The rows are grouped in 3 different ways at once. Each group adds its own fixed numbers to the row, and there is some noise. The rows also spread widely along 9 directions, which tell nothing about the answers.
Known rows, each followed by its group in each grouping:
[ -9   2   6  -4   0  -4  17   3   5  16  11   3  -5  -5  -3   3  -8  -9
   0  -9   5   4  -3   4  -2  -1   5   8   2 -13   4   6  -1  -5   3  -2
   8   2]  J L C
[  6 -11  -8  22   5  -4  -2   9 -12  16   4   0  13  -2   1  -8  -2 -24
  -3 -11  10   0  -1 -18  -2  16  -3  -2 -23  13  -4  -3  -1  12   5  -6
  16  -1]  J Y F
[-10  -1   0 -11   3  -9  -7  -8   3  -2   2   4  -8  -7   4  13   2   1
  -3  -8  -4  -2  -4  -3   0  -5   6   6  12  -9   0  14  -6  -3   2 -13
   9   4]  T H A
[-6 -2 -4 -3  1 -3 -2 -1  2 -3 -4  3 -6 -4 -1  4  1 -1 -5 -5 -7  1 -3 -2
 -4  0 -2  3  4 -5  0  5 -4  2  6  0  2  2]  M G K
[ 2 -1 -8 -2 -1  7 -2 -5  5 -3 -6  1 -1  1  1  1  4  4  2  6 -7 -4 -3 -4
 -4 -4 -2  6 -4  4  0 -2  5 -3  3  6 -9  0]  M H N
[  1  12   1  23   8 -13   7   9 -10   7   7  -2   7  -8   0  -8   5  -4
   1  -7  -6  11  -1  -3  -1   3  -3   6   7  -3 -12  -4  -7   4  -5  -8
  19 -10]  T G N
[  5  -1 -24  17   6   0  -3   2  -1   0  -4   8   8  -4  -2  -5  13  -3
 -10  -1 -11  -4  -7 -21   0   6  -6   5   5  10 -11  -6   2   7   7   3
   8  -4]  Q U K
[-13   9 -22   3  -5  -2  -3  -6 -10  -8   1   9   7 -16   6   3   1  -5
  -1  -4 -21   0  -2  -7   2   5  -7  -2  17   1  -6   9   1   2   4 -10
  24  -3]  E Y F
[ -6   0 -17  19   1   2   8   3  -9   4  12   0   7 -11  -4  -6  -9 -15
   3  -9  -4  -1  10  -8  -4  13  -3 -12  -5   2  -8  -7   0   1   2 -10
  39   0]  Q D A
[-2  3 -5 -6 -2  6 -5 -5 -1 -3 -3 -3 -5  3  0 -2  1  3  5  4 -2 -7  3 12
 -5 -1  6 -9 -2  4  3 -3  6 -7 -1 -2  3  3]  E U C
[-7 -1  3  0  1 -2  3 -2 -1 -9  2  2 -3 -8 -8  8 -6 -2  3 -3 -7  5  2 -3
  5  5 -8 -9 10 -2 -3  2 -6  4 11  4  9 -3]  M D N
[  4   2  -4 -13  12  -9   4   4  -2   1  -2   3   7   4  -1  13   5  -3
  -4   8   3   6  -6 -17  12   2   4   7  15  12  17   6   0   8   7  18
 -20  -1]  E L N
[ -3  -7  -8 -14  -6   5   4  -5   3  -5  -6   8  -5  -5  -1  10  -6  -8
  -3  -1  -3   5  -1  -9   1   5  -9  10  -4  -3  15  13   9   5  10  18
 -14   5]  T G N
[  1 -15   3   5 -12  13 -18  -5  -1 -11 -14   1 -12   0  -3  -7   1   3
   3  -4  -1  -9   8  10 -12   8  -5 -18 -25   3  -6  -4  -1   3   5   2
   4   0]  Q G K
[-2 13  4 10  1 -4  3  1 -5 -1  2 -8  4  0  2 -6  0  5  6  3 -6  0  7 13
  0 -1  7 -8  7 -2 -6 -7 -7 -5 -6 -8 15 -5]  J G F
[  1  -2 -21  -6  -8  16  -3  -9  12   1 -10   4  -1   0  11  -5   5   8
  -2   5 -10 -13  -4  -3 -10  -9   3  16 -10  -1  -3   0  11  -9  -2   2
  -6   5]  J H A
[ -6  -4  -9  -6   2  -3  -9  -8   2 -16  -5   5  -4  -5  -4  12   5   3
  -7   0 -11  -2   1 -10   7   5  -3  -8  16   3   0   6  -7   6  13   6
   3   3]  Q G F
[ -2  -2  15  -8  -5  -4  17  -1  13   4   4   1  -5   3 -13  11  -7  -3
  -2  -3   5   6   1   5   7   1  -2   6  17 -11   4   6  -4  -6   9  11
  -4   5]  Q Y F
[ -1   0  -5 -12   0  -1  13   0   2   7   3   3   1   2  -2   8  -6 -11
  -2  -1   4   5  -3  -6   1   2   0  11   6   1  16   9   6  -3   3   9
  -7   5]  E Y N
[  8  -4   2  -5  10   0  -6  -1   4   1  -3 -10  -1   9   0   3   1   4
   0   1   9  -5   4   0  -1  -2   8   0  -7   7   5  -3  -2  -4   0   3
  -3   7]  T D A
[ -5   6   5   2  -4  -1  -3  -4  -2  -1   6 -11  -3   7  -3  -4  -3   0
   7  -2   4  -7  13  20  -4   0  11 -19  -1   0  -1  -6  -6 -14  -7 -16
  24   5]  Q Y F
[ -1   7  26  -2  -4  -8  -3  -1  -3  -8  -4  -3  -5   5  -2   2   1  11
   7   6   3   0   4  19   7   0   6 -12  13  -5   0   1  -9   0  -1  -1
  -5 -10]  J U K
[ -1   6  -4 -25  -7  -2  -6  -5  -4  -9 -10  -2   1   6  11   8  -1   1
   3  13   5   3   0   0   4   1   1   6  -1   7  28  13   9   4  -2  17
 -29   3]  T G F
[  0  -4   6   9  -6   1  -6  -2   6  -3  -8   5  -6  -7   3  -3   4   6
  -2  -6  -9  -1  -6   3  -4   1  -7   6  -2  -8 -16   2  -5   4   5  -1
   2  -4]  J G F
[ -1   7  -6  14  -1   7  13  -3  13  -2   2   5  -6  -7 -11  -4   4  10
   0  -4 -23   0   0   8  -1  -6  -9   6  18 -12 -25 -10  -1  -9   8  -1
  16  -4]  M U N
[  2  19   1   6  -5  -6  10   7   4  13   1  -7   0   4   9 -12   4   8
   4   3  -2   5  -5  13  -9  -7   5  20   5 -10  -4  -4  -1 -11 -17  -3
   0  -5]  Q G F
[ -1  -4 -11  -1   3  -1 -23  -4  -4   0  -7  -2  -6   1  16  -6   8   2
  -3  -7  -3 -10  -7  -2 -13  -3   7   2 -19   4  -2   4  -3   0  -7 -15
   7   3]  J G N
[-13   1  -4   0  -3  -8  18   1  -1  10  12  11   1 -12  -4   8 -10 -18
  -6 -14  -2   7  -3  -9   2   7  -3   8  14 -13   4  15  -2   2   8  -5
  18   1]  J Y K

New rows. What belongs after each?
[  0 -13  -3 -12  -6   6   1  -4   5  -3  -7  10  -5  -2  -3  10  -4  -7
  -5  -4   0   1  -4  -8   0   5  -9   8  -3   2   7  12   6   4  12  15
 -13   5]  E Y N
[  6  -8 -11  -1  18  -4  -3   1   9  10   5  -7  -1   9  -3   6   5  -6
 -10  -8   8  -6  -5 -17  -5  -1   9   4  -4   7   3  -3  -6  -4   2  -2
   8  13]  Q D N
[  3  -3  10  13   2  -4 -20  -1  -8  -9  -7  -1  -4   1   1  -5   8   8
   4  -2  -2  -7   1   6   0   3   1 -17  -6   7 -14  -7  -9   7   0 -11
   9  -9]  J U N
[ 11  -2  23   5   8 -13   0  11   7  11  -5  -7   1   8  -1   1   3   4
   1   0  14   7 -12  -1   0  -3  -1  16  -1  -2  -5  -2 -10   5  -2   8
 -20  -6]  M D F
[-10  -8 -12 -27  -4  -1 -11 -14   6  -7  -5   5  -8   1   6  19   1  -3
  -5   2   0  -8  -6 -11   0   0   5   2   3   3  19  17   2  -1   6   3
 -11  12]  Q H F
[ -9   4  25  -9  -5 -13   3   3  -4  -5  -1   0  -6  -5  -1  10  -9   0
   7  -2   7   9  -2  10   4   3  -3  -4  11 -10   7  12  -9   5   1   2
  -6  -8]  M D K
[ -4   4  -8   1  10  -5   5  -4   1  -9   3   4   6  -4 -10  10   6   2
  -7   0 -13   1   3 -10  11  -1  -1  -4  28   2  -4   1  -8   0  14   3
  11   2]  M Y K
[  0  -4   2  12 -11   4   0   4 -13  -3  -5   6   5  -8  -2  -5  -6 -10
   7  -1  -1   5   4  -1   0  13 -13  -6 -10   7  -2   1   6  11   4   7
   3 -11]  E Y N
[-10   6  24 -12  -9  -5   7  -2   6   4   2   0 -11  -1   1   3  -7   4
   7  -3   4   2   0  23   1  -3   6  -1   6 -16   2   7  -6  -7  -1  -5
   0  -4]  J L F
[-4  7 -6 -3 -2 -5  9  3 -9 -4  2  2 11 -2  0  5 -4 -6  3  8 -2  6  5 -7
 11  5 -1  1 15  6 11  6  3  5  5 10 -4 -3]  M Y A
[  1 -10 -11  -5  13   7  -9 -10   3  -4   1 -10  -5   8  -4   5   1  -4
  -5  -3   1 -11  10  -2  -5   2  14 -19 -12   9   6  -7  -4  -6   7  -6
  15  16]  J G N
[ -6  -2   1  -2   3  -2  -1   2 -15   0   3   0   1  -4  -4   4  -6 -14
   5  -3   6   0   8   1   1  13   6 -22  -7   8  11  -1  -2   5   6  -3
  14  -2]  E L K
[-15   4 -11  -8 -12  -2 -15  -7  -9 -13  -5   6  -7  -8  11   1   1   2
   1  -2 -10  -4  -1   4  -7   3  -1  -7   0  -3   5  12  -2   2  -4  -9
  10  -2]  Q G K
[ 11  -9 -12  -1   9   2  -4  -2   9   2  -7   4   1   7  -1   4   9  -1
 -10   2   0  -5  -8 -18   3   0   0  10  -2  10   2  -1   4   5  10  12
 -14   4]  J U N
[  2   5 -12  -2   1   5  25   1   5   4   3   2   4  -2  -8   5  -7  -9
  -1   5  -7   8   3  -4   1   3  -3  11  11  -3  10  -1   8  -3   6  19
  -4   3]  E G N
[ -6 -22   6 -10 -16   8  -7  -4   6  -3 -12  20 -15 -13   0   8  -5  -5
  -3 -12   0   2  -8  -7  -2   7 -17  12 -16  -9  -2  18   6  13  19  14
 -13  -2]  T L A
[ -7  -5   1 -13   3 -14  -8   2  -5   0  -2   3  -5  -2   6  11  -1  -9
  -3  -4   5   6  -9 -11   1   4  -1   6   0   0  15  17  -4  10   4   2
 -12   1]  M G N
[  4  14  -6   3   3 -12  -1   6   1   7  -5   3   3  -2  14  -5  13   7
  -5   0  -7   8 -16  -7  -5  -9  -1  32   8  -5  -3   7   0   1 -11   1
 -11  -6]  T G N
[-17 -17  10 -19  -7  -8 -11 -11   9  -9  -2  18 -18 -12   0  22  -4  -3
 -10 -19  -5   2 -13  -8   4   1  -9   7  14 -16  -1  30 -10   7  18  -4
   0   4]  J Y N
[  1  -3  10  18   1  -7  11  13  -7  15   7  -1   4  -7  -3  -6 -11 -17
   7 -11  10  10  -3  -4  -6  11  -9   3 -15  -4  -5  -2  -2   8  -1  -2
  11  -9]  M D N
[ 1 -6 17  7  0 -2  7  7  3  8  0 -4 -7  0 -5 -2 -6 -3  4 -6  6  4  3 10
 -5  2  0  1 -9 -9 -6 -2 -6  0  3  1  1 -1]  M G A
[ 3  5  1  8  9 -9  4  8 -8  5  1 -4  9  2 -3 -1  3 -5  3  5  3  4  2 -7
  8  5  2 -6  2 11  1 -8 -4  7  6  5  0 -7]  M L F
[ 12 -11   5   2   8   0  -2   1  10   2  -4  -7   0  10  -8   4   2   1
  -2   0  11  -4   0  -7   0   3   1  -1  -6   8  -1  -7  -5   2   7  12
  -9   5]  Q D F
[  1 -12 -19   5   5   9  13  -4   7  -2   1   8   4  -8 -11   7  -4 -10
 -10  -3 -12  -1   6 -18   6   9  -6   1   5   2  -3  -1   3   7  21  15
   9   7]  J G A
[  0  -3   0   6   8 -13  -7   3  -4   4  -1   2   2  -3   6   3   5  -6
  -6  -8   1   2  -9 -12   1   5   2   5   1   1  -3   6 -10   9   3  -6
   4  -1]  J G F
[-1 -5 17 -8  0 -7 -5 -3  5 -6 -5 -2 -7  4 -6 10  1  4  1 -1  3  1  0  6
  6 -2 -1 -3  9 -3  0  5 -9 -1  9  3 -9  2]  M Y F
[-10   1 -21   0  -1  14   6 -13  -9  -9   9  -5   6  -2  -9   0 -11 -13
   3   0  -7 -10  25   5   1   9   9 -35  -4   9   9  -8   4  -9   8  -9
  38  11]  J Y K
[ 12   9  -1  -7  11  -5  -8   5   9  17  -4 -14  -2  23  10 -10  17  13
  -3   6  15 -10  -7   8 -13 -15  24  13 -10   7   6 -11  -3 -17 -20  -6
 -11   6]  Q L K
[ -2 -16 -13   6   4   5  -3  -2  -3   5   2   3  -4  -8  -5   1  -5 -18
  -4 -15   4   0   5 -11  -8  11  -3  -7 -23   2   3   2   4   5  12  -1
  16  11]  T G C
[ -4   2   1   2   4  -8 -12   1  -4  -4  -4  -1  -2  -3   5   1   3   5
   1  -4  -2  -2  -6  -2  -5  -1   0  -2   1   1  -4   4  -9   4  -2  -7
   4  -4]  M D K
[ -1   5   2   4   6  -6  11   4  -5  11  10  -7   0   0  -1  -1  -5 -12
   2  -7   6   7   6   4  -5   3   7   2  -5  -4   8  -1  -1  -4  -5  -5
  13   3]  T G N
[  7   5 -15  -3   2   6  -3  -1   2   5  -6  -4   4   8   5  -5   8   4
  -3   6  -1  -7  -1   1  -9  -6   7  10  -3   9   5  -4   6 -10  -7   2
  -3   5]  E Y K
[ -1   1 -18   4  17  -1   6  -8  11  -9   8  -3  -1   0 -14   9   9   6
 -11  -2 -17  -5   9 -10   7  -3   9  -8  28   1 -10  -9 -10  -8  12  -1
  24  13]  Q G A
[ -3  -2  -8  -9  -4   1   6  -1   0   5  -1   2  -2  -3   4   4  -7 -11
  -1  -2   0   4  -2   0  -5   6  -1   8  -5  -3  12   8   7   0   2   5
  -4   5]  E G F
[ -2 -12   7 -12  13  -9 -31  -5  -2   1  -4 -11 -11  10   7   5   8   1
   0  -5  16 -13  -4   2 -10  -7  18 -13 -20   8   6   3 -11  -4  -5 -20
  -1  11]  M H C
[  0   5 -16 -12   1   6   1  -7  11  -6  -5  -1   1   5   0   2   8  11
  -4   9  -9  -5  -1  -2   1 -12   1  11  11   4   4   1   7 -10   4  11
 -11   9]  M Y C
[-2  6 -2 -4  3 -5  9  3  0  5  2 -1  0 -1  2  4 -1 -1 -1  0 -3  5  0  2
 -2 -1  5  9 11 -5  5  3  0 -3 -2  2  1  1]  E G A
[  2 -17  -4 -11  -9  13   3  -6  10   3  -6   6  -5   3  -2   5  -7 -10
  -4  -4   6  -4   0  -6  -3   4  -5   7 -16   2  10   8  10   1  12  15
 -12   9]  J Y N
[  5 -20   2  12   5  10 -16  -7   0  -1  -4  -4  -8   0  -7  -2   2  -6
   2 -12   4 -10   8  -1 -10   6   0 -17 -29   7 -11  -9  -2   1   8 -10
  17   5]  T H N
[ -3  -1   1  -2   7  -8  -9   1 -18   6   8 -10  -1   7   2   1  -7 -19
   7  -6  17  -2  10   5  -3  11  13 -24 -20  10  18  -1   0   0  -5 -17
  16   5]  T U N
[-3  0 -4 -6  0  0  3 -3 -4  0  2 -2 -3 -2  0  3 -5 -9  2 -3  2  4  5  1
 -2  4  2 -1 -6 -1 13  5  4 -1  1  3  3  4]  T G N
[-10  -7   4   8 -20  11 -10  -9  -2 -17 -10  11 -10 -15  -2  -2  -2   6
   8  -3 -15  -4   2   7  -6   6 -16 -11  -6  -5 -16   3   1   4   5  -2
  10 -11]  Q H N
[ -2   1   5  -5   1   0  -1  -5  -6   2   6 -10  -3   7  -4   2  -8  -9
   8  -1  10  -3  14  15   1   7  11 -21  -9   3  12  -6   1  -6   1  -9
  12   7]  T U F
[ -7  29   8   4  -8 -10   9   0  -8  -9   2  -1  10  -4   6  -4   3  15
   9  12 -13   8   2  13  10  -6   0   5  32  -5  -3   3  -3  -5 -12  -1
   3 -16]  J Y N
[ -3  -1   6   4   8 -13 -24   1 -13  -6  -3  -8   0   1   7   1   2  -1
   5  -3   5  -3  -1  -1  -2   5   5 -19  -8  10  -2   0 -14   7  -2 -16
  11  -3]  M D F
[  3   2 -14   4   6   5   5  -4  -2  -1   3  -3   7   3  -8  -1   3  -5
  -3   0  -2  -3  11  -4   2   2   4  -7   2   8   4  -7   3  -5   5   2
  15   8]  T Y K
[ -7  -3  -2 -10   1  -7   0  -1  -5  -1   0  10   2  -6   3  11  -1  -9
  -4  -1   1   5  -7 -15  10   7  -1   3   5   4  12  13  -1  12   9   9
  -8  -4]  J L N
[ -8  -2   0  -9  -2   0 -10  -2  -1   0  -2   1  -8  -3   5  -1   2   2
   3  -4   0  -3  -2   6  -6  -3   3  -4 -10   0   1   4   0  -3   1  -5
   3   1]  M L C
[-13 -10  -6 -16 -11   7 -15 -14   0 -17  -6   4 -11  -4   2   9  -4   3
   1  -3  -8  -8   6   7  -1   0  -1 -12  -2  -1   4  12   1  -3  11  -4
   6   8]  M Y A
[ -1  -3  -3   1   9  -4   5   5   6  20   7  -3  -9   0   1  -1  -2 -11
  -4 -15   7   2  -6   2 -16  -2   8  12 -10 -10   0   2  -2  -9  -4 -11
  12  10]  E G C
[  2 -10  11 -11   1  -5   5   2   4   2  -3   3  -5   0  -6  11  -3  -7
  -2  -2  11   8  -2  -7   4   4  -4   9  -3  -3  15  11   2   7  10  20
 -21   4]  T G C
[  0  -3  -9  11  -2   0  -3   2   3   8   1   4  -2  -2   1  -6   3  -7
  -2  -8  -2  -4  -6  -4  -6   6  -2   3  -7  -1 -10  -3   1   1   2  -8
  14   0]  Q U F
[-1  6 -2  5  2 -4  4  2  0  3  3 -5 -2  2  2 -3  2  1  0 -1  0  0  3  5
 -4 -1  8  2  4 -3 -1 -3 -5 -6 -5 -5 10  2]  Q G A
[  0 -10  -9   2  12  -7  -2  -2   2   1   6   3   0   1  -9  10   5 -10
 -11 -10   1  -1  -1 -19   5   6   2  -5   8   7   0   3  -7   3  12  -2
  14   9]  Q Y N
[  4   4  -9   6  -8  11  14   2  12   6  -4   4   2  -1  -1  -8   2   7
  -1   3 -11   1  -2   2  -4  -7  -8  23   3  -7 -12  -3   9  -8   4  11
  -5   0]  M Y A
[-8  8 -6 -6 -2 -2  8  2 -3  3  3  5 -1 -6  3  1 -3 -4  2  0 -5  5 -4  0
  1  0 -2  6  4 -3  6  5  3 -1  2  3  1 -4]  M L N
[  0  -3  18  10   1 -10  -9   4  -5  10   2  -6  -4   2   1  -4  -1  -7
   3 -14  12   1   1   9  -5   4   3  -5 -13  -3  -6   0  -9  -1  -3 -17
  16   1]  T Y F
[  8 -12  -8  -1   2   8 -14   0   3   8  -8  -5  -4  12   3  -7   5  -3
  -3  -4  10 -11  -1   0 -14  -2   6   1 -28  10   2  -4   3  -5   0  -5
  -2  10]  M Y K
[ -5  -1  16  16   0 -19   7  11  -7   6   8   6   3  -9  -5   2  -1  -9
   0 -12   4  10  -4  -6   6   9  -5   4  15  -8 -12   8 -12   9   3  -7
  15 -10]  Q Y A
[  3  -8 -11   7  -2   6  -2   2   1  14  -5   6  -2  -6   5  -5   1 -10
  -3  -9   1  -4 -10  -8 -16   3  -2  14 -20  -1  -5   1   7   1  -1  -4
   2  -1]  E H K
[ 1  4 -4 -2  1  2  7 -6  3 -8 -1 -1  8  2 -6  6  1  3 -1  8 -6 -1  7 -3
 11  0  1 -4 17  6  2 -1 -1 -2  9 10  1  2]  J Y F
[ -3 -16 -11   5  19  -8 -12  -3   5  -4   1   4  -7  -7  -6  12   9  -3
 -14 -16 -10  -4  -4 -20   1   1   2  -4   7   1 -13   3 -14   7  19  -9
  19   9]  M G A
[  2   2 -11  -2  -5   9  24   2   9  15   3   3   2   0  -6  -2  -8 -11
  -2  -3   0   2   1   2  -7   1  -2  18  -1  -7   7   0  13 -10   3  10
   1   6]  E Y K
[  0  -1   2  -4   8  -7 -13  -1   0   0  -2  -6  -4   8   1   2   8   3
  -4  -4   4  -7  -2   2  -4  -6  10  -5   0   4   0   1 -10  -5   0 -11
   5   6]  M Y K
